All groups share one centre, and each spreads out both ways along 12 directions, with some noise.
Known rows, each followed by its group:
[  7 -33 -11 -13  23 -24 -33  13 -28   5  -2  23 -29  -3  39  13]
J705
[  0   3  27 -22  31 -27   2  14  13  28 -19 -13  27  24  13  -4]
J443
[ -4  33  18  23   0 -35  -1  40 -24  -6 -10  13  36  -9   8  17]
J835
[-19  -1  -5 -56   9  32 -26  23 -14   9  59  -2 -15 -18  20  -5]
J835
[ -4   5 -27 -40   9 -64  21 -49  35  -2  12  -8 -25   2 -10  -4]
J516
[ 18   9 -40 -28  47 -46 -14   9 -18 -10 -23  25 -16  -2 -19  -9]
J705
[ 10  -1   6  27 -34 -16  -3 -31 -18   7   6  -5 -29  16 -11  48]
J443
[-19 -13  -4 -28 -12  -5  21  -6 -12 -21  12  14 -53 -17  13 -34]
J443
[  1 -13   1   4  71 -48  21  10   6  35 -25   9   7 -30 -14  15]
J705
[ -1   3 -28  -6  18 -10  29  16 -40  50  -7  14  -7 -10 -24  23]
J705
[  1  -1 -19  14  22 -11 -15 -13  29  28  -1 -10   2 -14  -9 -22]
J516
[-33  47  15  -5  -7  -7  -8   9   8 -32  19  20 -43 -32  16  -6]
J835
[ 23  -2  -8 -10  -7 -54  -4   1 -19  26 -27  -3 -34  22  -6 -47]
J443
[  4  43  15  18  -5   8  -8  26 -12   2 -47  -2  12  24 -20 -23]
J516
[ -3  -8  13 -15  -7  16  32 -38   2 -25  -2 -31 -39  36 -29   3]
J835
[ -8  15 -21 -15  23  22 -23  38 -58 -10  -5 -37 -31  25 -35 -40]
J835
[-23  29  -8   3 -30 -20  54  -7  19 -22 -13  18 -35  10  32   4]
J705
[ 36 -16 -57  21   4 -89  -9   4 -17 -17 -21   4   4   7 -12 -15]
J443
[-24  14  -1 -43 -27  11 -11  37 -14   9  27 -10   4 -23  19 -48]
J516
[-24  31 -33 -18 -63  17   1 -21 -27   1  12  -2 -33 -11 -14  -1]
J443
[-13  22 -31  34 -33   1  27   2  13 -32  21   6 -22 -17   7  26]
J705
[-12 -21  -4   1 -11  10  -3 -33  13 -22 -15 -24 -24  22  13  -4]
J443
[ -2 -20 -16  34  -9   3  16   1 -77 -44 -16 -48   5  19 -58  15]
J443
[ 17  33 -21  23 -34 -37  -3  15 -53  22 -19  30 -45   3 -15  11]
J443
[-20 -31   1 -10  -8 -40  -4 -83  25 -31  23  -6  19  -9   5  18]
J516
[ -5  34 -17  18  33 -25  20  18  -1 -29  53  58 -18 -26  16  12]
J835
[ 33 -35 -36 -14 -24  -2 -13 -47   1   2  21  19 -53  29  10  13]
J443
[-12   8  -3  -4   3 -22 -44  12 -36  29 -51 -29  20  43   8  -4]
J835
[-28   0 -66   6   6 -16  -9   3  -3 -51 -31 -13  14 -16   3 -22]
J443
[ -7 -12   9  18 -23 -19   6 -34 -39 -16 -37  34 -53 -14   4  43]
J516
[ 14  19  -9   9   1  18  36  20   6 -22  29  42 -19 -35 -15  23]
J835
[-14  24  -6 -40 -20 -78  36 -20  28 -25 -29 -20 -45 -10 -10 -31]
J516
[-18  -7 -23 -21  15 -35  24 -14   5   3 -12 -15  42  13  -1  -8]
J443
[-14   6  17  11 -35  -1  -8  20   1  -7   3   1 -42  -8  38  -8]
J705
[  0  35  33 -18  -8 -30   8  31   7   5   4  38 -20 -14  29   4]
J835
[-39  34  15  -4 -55   4   7 -42 -20  21 -37  -8   6   1 -24 -31]
J516
[-21  16  33  -3 -21  14   7  -3   2  11  40   2  20 -20  14  51]
J835
[ 17  -7   1   8  12  12 -29   8   1  10  11   6  -4 -16 -15  -8]
J516
[ -2  41  40   7  -2 -28  30  21 -23  12 -22  39 -11  17  12  32]
J443
[-25 -15   1  -5  -7   5  -9   9 -36  16  -9  17   9  11  48   1]
J705
[ -6   7 -39   8  -5  16 -24 -23 -16 -11 -19   0  24  24  -3  20]
J835
[  3  18 -31   9  23 -30 -11  -6 -40  -9 -53 -23  -3  29 -48   6]
J705
[-15 -20 -11 -34   9 -12  28 -25 -24 -16   9 -35 -36   4 -27  43]
J705
[-22 -32  26 -18 -37  -2   8  -3  10 -15  -1 -42 -14   9  39  -1]
J516
[ 12  -1 -20 -18  20 -35   1 -37  49  28  -1 -15 -22  33   5   6]
J516
[-11  18   0 -27  19  30  31  11  18   0  32 -17   2   5  -7  34]
J516
[-31   3  -4   2 -38  30  27   7 -43   9  14 -37  19   2 -24  19]
J705
[-12  35 -11 -31  10  49 -23  34 -35  -6  46  13  -9  10  -3  -4]
J835
[ -7  -8 -53  -1  14   7 -26   3  -8   5  21   0  59 -40 -23 -30]
J705
[ -2  23   6   1 -47  33 -45   2  11 -36  18 -23 -11  -3  -3 -13]
J705
[  9  -7   1  15 -29 -12 -35 -12  47 -52  22  14 -32  -7  54 -11]
J705
[ 36 -38  21  12 -10 -58  42 -14  13   2 -18 -15  38  11  -6  38]
J835
[-17 -16   2  10 -21 -17  -7  -5 -32  -6 -16   5 -22 -25   4  -2]
J516
[-19  52  -2 -38 -15 -28 -20 -46 -19   0  -4  20  -7  -2 -32  -9]
J516
[ 18  15   1   7 -44 -12 -23  -7  -6   7 -15  12 -22  37  20  23]
J443
[ 12 -35  21 -39  38   0  20  -4 -15  23  18 -58  14  58 -22  15]
J835

New rows, each followed by its group:
[-35  37 -18 -25  19 -29  47  -5 -51  12 -65 -15 -24  24 -39   4]
J705
[  7 -14  22  11 -15 -28  20 -22  31 -15  -5   0 -42  21  37  25]
J705
[ 18 -34  33 -64  -6 -12  -6   0 -17 -11  21  -1   8  39  33   0]
J705
[-24  42  11 -15  -2 -29  26  38 -23   8 -44  18 -63  -7  18 -14]
J705
[-17 -30  -5   5 -27 -11  27 -37  -7  33 -22 -29 -39  23  15  30]
J516
[-26  13   9 -44 -31  14  -8 -27 -29   4  36 -19  -9 -20 -28   4]
J516
[ 13 -29 -21  -4  -6 -28 -48 -22  -5 -21 -18   7  -2  22  34 -35]
J705
[  7  -6 -11  16 -35   9   4 -21 -23   0   1 -52 -25  20 -44  23]
J705
[-13  18 -27 -37 -10   3  -5 -23 -32   1 -33 -17  35  39 -38 -30]
J705
[ 10  -1 -15 -16  12 -15 -21  18 -44  27 -27   1  44  16 -18 -32]
J705
[-18  26 -45  10 -28 -15   9 -11 -10 -19 -28  10 -19   9   7 -23]
J705
[ -4  -1 -38  16 -26 -32   8 -10 -14 -35 -51  34 -43  19  41 -22]
J443
[-11 -12 -17  17 -10 -10 -19  28 -16  -1   8  21   7 -28  42 -19]
J705
[-20 -15 -42 -11 -15 -21  -8 -24  26 -40  14 -40  45  -8  11   5]
J443
[-17 -10  -8 -29 -29 -20 -33 -23 -49  29   0  -5 -37  14  16  13]
J516
[-29  36 -13 -44  -3  -4 -16 -11  22 -71  10   3 -32 -15  12  -7]
J705
[ 18   0 -16 -17 -20  28   3 -21   3   3 -31  14  10  33   0  30]
J835
[-21  17  14   7   8  14 -12 -10  -7  -7  13 -29   4 -25 -41  28]
J516
[-28 -12 -14 -34   4  11   1 -10 -35  23 -12  -3  43   8   0 -18]
J705
[ -7  -3   8  12 -24  19  22   5  -5  -5  29  11  27   7  33  37]
J705
[  4   4   2  21  13 -24 -24  41 -34  44 -47  18 -15  -4  15 -24]
J705
[-12 -11  26  21   1 -32   8   4  36 -38   7   5  -3 -15  49  10]
J705
[ 22   2   0  22 -10  -1 -17  21  -6  -7  18 -17  19  -9 -18   6]
J705
[-30 -15 -32  -8 -24 -33 -10   5 -88   0   8  15   1 -40  -7 -24]
J516
[-24  50  47 -21 -44  -4  50   2 -10 -48 -28 -37  10  59  -7  10]
J705
[ 25  -2  -3 -28  23 -12   7 -25  12  28  -9 -20   1  13 -55  13]
J705
[-36  -3  -6  25  15   8 -18  41   6   8  -4 -44  29 -13  30 -10]
J516
[ -9  30  -1 -34  21 -19  -6  -3   0 -26 -27 -17   5   3 -31 -14]
J705
[-10  29  -4  -2  -4 -14  18  21  -2 -60  18  -1  18  -4  -6  20]
J705
[ 13 -11  34 -18 -26  -7  62 -21  18 -12 -16   1 -23  30   1  19]
J835
[-12  15 -26 -14  16 -63 -65 -55  15  41  -1 -28 -25  -7 -25  -9]
J516
[-26   4 -17   2 -37  29   6 -42  -3 -26  12 -12 -11   5   0  37]
J443
[ -3 -12  10  12  13 -19  12  -5 -22  51 -42 -39 -33  26 -29   4]
J835
[-12 -12  10 -18  24   1  -3   6  40  -1 -18  27 -16   4  68   0]
J443
[ 16  17 -18  15  29 -15  -6  52 -37 -11 -14 -15  46  46  -8 -18]
J516
[  0 -27  18 -42   4 -22  13  -8  -5  -5   1  16  31  31  42 -10]
J705
[ 19 -21  -8   0  14 -13  17  15 -33  52  -2  25  13   9   7  14]
J705
[ 20  33  28 -10  -4  22  -1   5 -31  -9 -23  11 -36  47 -19  64]
J516
[ -2  47 -11 -16   6 -15  -4  19 -34   4 -21  -1   5  11 -37 -11]
J443
[-29 -21   1 -21 -17 -15  55 -39  20 -40  31 -36 -16  -5   4  31]
J705
[-36  14  -9  35 -10 -37  13  33 -38   2   6  10 -36 -51  12 -20]
J835
[  7   5 -12 -20 -10 -15 -37  27 -24   5 -20  14 -25   4  16 -41]
J705
[ 14   3   0 -22  -9  -8 -17   0   2 -38  50  10  21  -4   6  12]
J835
[-35  54   1 -25  52   3  -9 -13  -8   6 -57   3  16   7 -30  20]
J705
[-10 -36 -37  20  14 -12   0  -9 -31  23   1 -18  21 -18 -11   3]
J705
[  1  -5 -32 -27 -33 -60   3  -7   4 -15 -17   2 -14  10  25 -54]
J443
[-24   1  19 -18 -19  11   6 -33   2 -40   1 -56 -19  19 -21  27]
J705
[ 21   7  -3 -21 -20 -32   9  -4 -30   7 -23   0 -27  32 -22 -12]
J516
[  6 -47   8 -33 -16 -22   9 -54  36  -7  28  -7 -63 -29   9  32]
J516
[-20   1 -27  17 -60   7   0 -16 -42 -37 -10 -11 -11  49  30   6]
J705
[-13 -11   1  11 -44 -16  -7 -22  35 -35  -6 -10 -46   4  52 -30]
J705
[-23  32  25  30  -1  -9  27   2 -28  -5 -47  14 -37  11   1  11]
J443
[-53  -2   0 -35 -56 -30  25 -25 -14 -26 -10  -8  26  23  53 -26]
J516
